All groups share one centre, and each spreads out both ways along 5 directions, with some noise.
Some rows, each with its group after it:
[  2   6  -1 -20  -6  -7  -5  10   5]
dugan
[  5  -1  -9  35  15  -1   4 -12  -7]
namol
[-17  16  16  -8   2   4   0   8  10]
Zop
[-14 -18  -6 -39 -12   6   0  -2  -6]
dugan
[ 14   1 -10  13   6 -11   0 -16   8]
Zop
[-26   1 -13 -22   7   5   2 -17 -11]
Fif
[ -8 -10  -3  -7  -6   6   1  -3 -12]
Zop
[  9  13   5  21   1 -10   0   4   3]
namol
[-7 12 -3 -6  4 -3  1 -3 -2]
Fif
[  2  -2  -7 -13  -9   2  -3   2 -18]
Sado
[-18  10  18  -7  -1  12  10  -4   3]
Fif
[-9 10  6 10 11  8  3 -3 -2]
Sado
[ -8   0 -18 -22   0  -9  -9  -3  -4]
Fif
[ 21   2 -10  28   3  -3  -1   1 -22]
Sado
[13 21 21 26 -5 -4 -2  8  8]
dugan
[-25   9  -1  -9  10   6   1  -4   1]
Zop
[13  4 18 40  4  4  6  4  8]
dugan
[ 5 -8 -1 25  4  4  5 -8 -5]
Sado
[ -4   4  17  -5 -23  -6   3   6   5]
namol
[-20  -1  13  12   4  10  10 -11   9]
namol
[ 5 -2  3 12  3  4  1 -1 -2]
namol
[ 19   4 -16  11   2 -15  -5  -4  -7]
Zop
[-18  19  -1  -6   9  -3  -2  -8   5]
dugan
[ 20   9   4   1  -7 -13  -3   3  12]
Zop
[  6  -8 -13 -26 -17 -13  -8   3  -8]
Sado
[-9 21  9 15 17 -3  2 -2 18]
Sado
[ 9 28 18 25  9 -1  1 11  8]
Sado
[ -4   2   6 -13  -5  -1   2  -6  13]
Zop
[ -2  17 -17 -15 -10 -27  -8   0  -8]
namol
[-14 -15 -22  -4   9   4   3 -18 -16]
dugan
[ 10   2   7   4 -10   0   2   5  -6]
Fif
[-6 13  9  5  2  6 10 -5 -6]
Fif
[ 11  -6 -15  23   7  -5  -2  -6 -12]
Fif
[ -6  16 -10  17   2 -19   0  -9  -2]
namol
[ -7  -3  -5  12  11   4   4 -11  -1]
dugan

New rows. What belongs after each?
[ 0 12  2 14  8  1  6 -6 -5]
Fif
[ 11   0  -7  23   6 -17  -1  -5  15]
Sado
[15  5 -1 17 -1 -4 -1  4 -8]
Sado
[  2  -7   1  23   0   8   3   6 -19]
Zop
[  7 -26   2 -16 -26   2   1   4  -8]
Sado
[-7 -7 19 18 14 22 10 -5 11]
namol
[  8  -2 -21   3   3 -15  -5  -5  -7]
Sado
[  3   0  14 -24  -9  -1  -1  19  20]
dugan
[ 8  1  2 28  9  0  5 -7  3]
Zop
[ -7  13  17 -24 -14   2   2   8   4]
Fif
[  5   6  -4  -9  -6 -10  -5   5   2]
Sado
[ -3 -19   3 -42 -13  17  -3   6  -8]
namol
[-15   5  14  -9   1   5   4  -6  17]
Zop
[ 10  -8   7 -15  -3  12  -3  10  -2]
namol
[ -4   8  22   8 -11   7   3   1   3]
dugan
[-17  -9 -14   7   8   9   1  -4 -26]
Zop
[  1  12  -8 -13   0 -14  -7   3   6]
Sado
[19 -1 26  2  0 17  0 18 13]
namol
[  0   8 -43  -1  33  -9 -10 -14 -17]
namol
[ 10   8   8 -21  -9 -13  -1 -11  33]
Zop
[  0   4  -2 -34 -17 -11  -9   9   3]
Sado
[-32  -1  -3 -10   3  16  -1  10 -27]
Zop
[-11  -8  -7   8   3   9   2  -1 -21]
Zop
[  3 -23  -5 -18   3   3   4  10  12]
dugan
[  5  -5  10 -40 -13  11  -7  16   2]
namol
[ -2  -1 -12 -19 -11  -3  -7  11 -23]
Zop
[ -6   7   4  13   3   5  -1  13 -14]
Zop
[ 10   9 -25 -31   2 -12 -15   7 -12]
namol
[ -3  -2  -3  16  10 -13   1 -10  27]
Sado
[  1  -9 -13  -7   9  -3   0   0   2]
dugan
[ 10  13   8 -10  -7 -11  -4   3  18]
Zop
[-7 -1 -1 -8 -1 -4 -1 -4  6]
Sado
[  3   2 -12   6  10  -6  -1  -2  -1]
dugan
[-11  16  23  -7  -6  11  12  -2  -3]
Fif
[-15 -40 -10 -30   2  15   9  -4   4]
dugan
[ -8 -19 -20 -18   3   2   0  -6 -10]
dugan
[ 13  32   3   1 -13 -17 -12   8  -8]
dugan
[  5  12 -15 -43  -5 -20 -14  17   6]
dugan
[ -8 -11 -21  -5   4   6   1 -14 -26]
Sado
[  0   2  -9   3  -3  -1  -4  11 -23]
Zop
[15 -5 -8  3 -2 -7 -2  6 -3]
dugan
[  5   8   9  17   3   9   3   4 -11]
Sado
[-13  21 -18  -1  22 -25  -7 -10  27]
Sado
[ -2  -4  -2   8   1   8   4  -5 -15]
Sado
[ -2   1  -2   2   3 -21  -2  -5  36]
Sado
[10 -9  3 32  5  1  2 -1  5]
Fif
[-1 10  6 23  8  3  0  9 -7]
Zop
[  0  11  10 -15  -5  -7  -1  -2  20]
Zop
[-12  -3  -1 -11   3   3   2  -3   5]
dugan
[  2   9  14   3 -11   1  -1   2   0]
dugan
[-13  -2  10  -3   1   4   4  -4  15]
Sado
[-27  18  17 -15   3  14  14 -11   0]
Fif
[-15   2 -16 -15   7   4  -2  -9 -18]
Sado
[ -3   1   3  21   7   7  10 -11  -7]
Fif
[  4   7  -8   0   0  -4   1  -3 -11]
Fif
[-11  11  -6   7  12   2   6 -13  -8]
Fif
[-14   0  -7  -6   7   0   1 -10   4]
Sado
[ 29 -20  -1  42  -6   0   3   3 -12]
Fif
[-12   0   3 -13  -2   1   0  -3   7]
Sado
[ -4   3  20 -17 -15  13   3  11  -6]
Sado
[-8  1 -7  9 12 -1 -1 -8  3]
Fif
[ 14   0  -3  -2 -11   1  -3   8 -21]
Sado
[  4 -16 -33  -9   5 -17 -20  -1   0]
Fif
[29  2  4 20  5  2 -4 12  0]
namol
[-3 34  2  8 17 -6 -4  4  3]
Sado
[-11  -7 -23  16  25   2   5 -20  -7]
dugan
[-5 -3  2  9  4  7  4 -6 -5]
Sado
[-23   3  21   2   2  21  18 -13   1]
Fif
[  4 -10 -24   4  14  -7   0  -6  -6]
dugan
[ -5 -16  13   3  -9  12   6  -1   2]
Fif
[ 24   6   4 -10 -15  -7  -8  19  -3]
namol
[-13  -1 -25  -8  10  -2   1 -17 -19]
Fif
[ -5 -19   3   6   4  11   9  -5   4]
dugan
[ -5 -12  -1   4  -1  -8   3  -9  21]
Sado
[-3 11 12 10 -1 -4  2  3  9]
namol
[ 22  -3 -12  17   0  -6  -3   2 -14]
namol
[-11   0   2  -3  -2   7   0   6 -12]
Zop
[-8  7  4 18  5 -3  5 -7  4]
namol
